The same things were measured in two ways. Each way mixes the same 3 hidden numbers, adds some noise and spreads widely along 3 directions of its own, which tell nothing about the thing.
(in the rows, 128 means zero)
Some things both ways: the first way, then the second way.
[137 122 130 115 105 109 157 117 138 112 110 150 123 116 152 112 127 121]
[146 144 131 106  99 126  83 155  97 127 114 113 137 121 128]

[111 150 146 100 111 130 158 125 115 143 114 157 163 125 142 121 166  95]
[ 95 113 141 117 139  97 154 134 143 142 121 132 166 110 109]

[ 96  97 121 129  92 107 138  87 154 107 103 140  94 139 170  86 120  98]
[126 110 108 101 107 107 103 149 109 146 130 115 142  79 143]

[112 163 162  77 120 127 148 102  84 131 107 174 171 122 143 125 195  55]
[ 79 118 164 124 107 103 158  69 152 171 117 127 183  96  73]

[131 127 148  92  90 110 144  92 100  94 109 190 146 121 156 100 168  70]
[157 172 109 123  99 162  98  83 127 141 142 111 127  95 150]

[177 167 114 122 147 107 176 147 146 129 100 106 119 119 123 151  99 172]
[153 155 177 141  97 118  74 140 116 119 143 117  86 241 148]

[126 144 150  99 148 105 121 139 116 140  72 117 152 138 162 114 166 105]
[131 148 136 166 113 105  99 128 166 105 139 118 110 182 122]

[ 99 133 123 126 110 138 150 168 134 169 108 137 148 129 159 115 156 132]
[118 113  77 159 159 102 124 191 150 133 153 108 123 159 186]

[104 162 144 100 129 131 160 115 116 145 101 154 158 130 145 127 165  83]
[ 77 157  90 168 155 116 146 105 198 138 161 117 117 159 135]

[191 112 129  96 101  79 159  83 121  41 108 152 113 107 147 108 123 100]
[192 168 181  78  89 174  76 118  60 159 101 152 157 120 138]

[105 162 154  97 177 125 137 124 112 153  65 140 156 146 154 110 175  96]
[ 86 139 157 150 125  84 139 119 166 121 127 124 129 160  87]

[ 87 138 132 131 176 133 152 141 149 167  55 160 134 156 151  96 135 139]
[132 133  86 159 109  91  93 172 146 107 167  83  94 146 150]

[ 79 110 135 121  49 133 160  82 135 123 146 178 125 128 156 107 147  72]
[117 121  67 133 150 112 144 135 174 109 137 114 152  62 126]

[159 112 123 113  77  94 160 107 135  86 128 153 110 103 152 117 111 114]
[178 163 126 117  98 156  69 129  75 146 135 121 119 142 167]

Other things, the second way, with their names:
(288): [110 101  90 154 118  81 113 195 141 121 137  93 117 160 166]
(263): [186 148 179  59 129 170 115 110  78 164  87 160 177  89 150]
(320): [105 133  83 143 133  96 127 136 166 117 147  98 116 131 121]
(297): [ 79 137  84 122 116 122 152  72 168 148 138 109 158  69  99]
(419): [122 149 194 125 160 129 150  74 144 157 122 159 161 156 108]
(216): [143 120  61 135 138 133 105 184 120 133 158  89 107 142 211]
(322): [ 90 125 117 161 112  95 119 142 136 153 146  90 102 190 139]
(293): [111 134 169  99  98 128 137  80 116 155 110 129 171  67  78]
(269): [163 132 167  83  98 148 112 112  79 145 113 136 165  95 144]
(174): [171 150  93 106 117 143  96 116 127 112 140 118 133  73 142]
(168): [165 152 185 103 104 146 100  91 115 121 106 152 165 110 111]
(414): [ 81 123  99 125 103 133 140 109 126 182 155 102 125 102 118]
(340): [117 108  94 124 146 102 130 166 151 113 133 109 154 100 130]
(311): [148 119 113 100 149 129 121 157 133 117 114 143 180  83 152]
(176): [ 97 137 111 147 149 124 136 153 133 165 142 123 128 176 165]
(213): [142 139 173 123  95 119 119  79 141 107 116 121 151  83  71]
(228): [103 125 152 105 133 130 153 104 125 152 102 148 184  83 112]
(214): [ 96 120  83 138 130 118 127 147 139 164 139 100 124 105 152]
(196): [164 131 141  99  86 144  96 139  99 131 119 112 147  95 130]
(327): [143 128 140 129  87 107  95 143 124 107 134 111 109 145 127]
(252): [116 152 209 126  75 117 119  89 113 163 114 124 119 194  91]
(245): [ 95 139 120 159  91 100 131  92 168 114 153 100 115 125  85]
(335): [101 139 134 149 127 113 130  96 171 128 155 114 139 124  99]
(353): [106 112 103 131 122 108 118 171 134 142 137  96 124 138 157]
(187): [150 171 199 132  97 142  99  78 117 141 134 130 111 194 110]
(212): [109 109  83 124 106 100 120 160 110 156 142  90 129  91 146]
(233): [155 119 135  79 156 126 135 150 120 114  86 152 195  58 147]
(130): [194 168 208 103  92 169  82  95  77 142 111 136 142 145 125]
(290): [ 92 138 149 121 162 146 166  77 147 188 115 156 182 104 126]
(98): [107 152 166 166  97 115 113 116 119 148 154 115  97 227 126]
(388): [117 126 142  85 103 124 129  92 124 151 128 129 179  52  83]
(137): [138 126  81  90 103 135 114 137  87 159 135 105 161  35 155]

Some of these things the first way, each followed by its name:
[132 109 128 122  91 102 152  96 145  91 107 161 110 126 158  99 119 110]
(196)
[ 96 131 120 130  75 128 155 193 145 195 138 112 150 119 153 133 145 139]
(288)
[107 140 156  90 103 119 134 112  96 132 111 154 162 126 165 113 189  60]
(335)
[181 108 143  95  79  81 152  69 114  44 111 173 120 109 154 109 135  83]
(263)
[105 114 156 100  40 131 143 129  99 125 143 226 168 105 156 102 201  72]
(137)
[188 128 138  89 139  77 148  83 118  54  78 154 119 112 146 107 126 104]
(130)
[155 153 146  92 175  84 136 115 114 108  64  92 137 132 155 124 146 107]
(252)
[146 160 128 112 216 100 138 122 143 130  38  88 117 159 151 111 115 136]
(98)
[130 147 128 123 133 125 170 134 144 138  94 162 134 129 136 119 127 138]
(327)
[128 160 132 115 140 128 162 152 127 150 103 136 149 126 138 132 146 128]
(176)
[171 171 145  92 159 111 167 107 106  98  91 150 140 118 123 138 145 112]
(187)
[124 133 113 141  76 138 183 152 154 146 143 173 123 111 129 132 115 164]
(216)
[ 67 133 170  80 102 140 127  80  84 133 103 202 167 140 168  89 216  22]
(297)
[112 153 125 120 118 141 162 170 131 172 115 154 152 124 147 128 153 139]
(353)
[108 160 121 125 113 134 169 168 145 182 131 113 138 122 139 147 138 143]
(322)
[170 144 156  94 149 104 161  70 113  67  85 201 131 123 137 106 134  93]
(168)
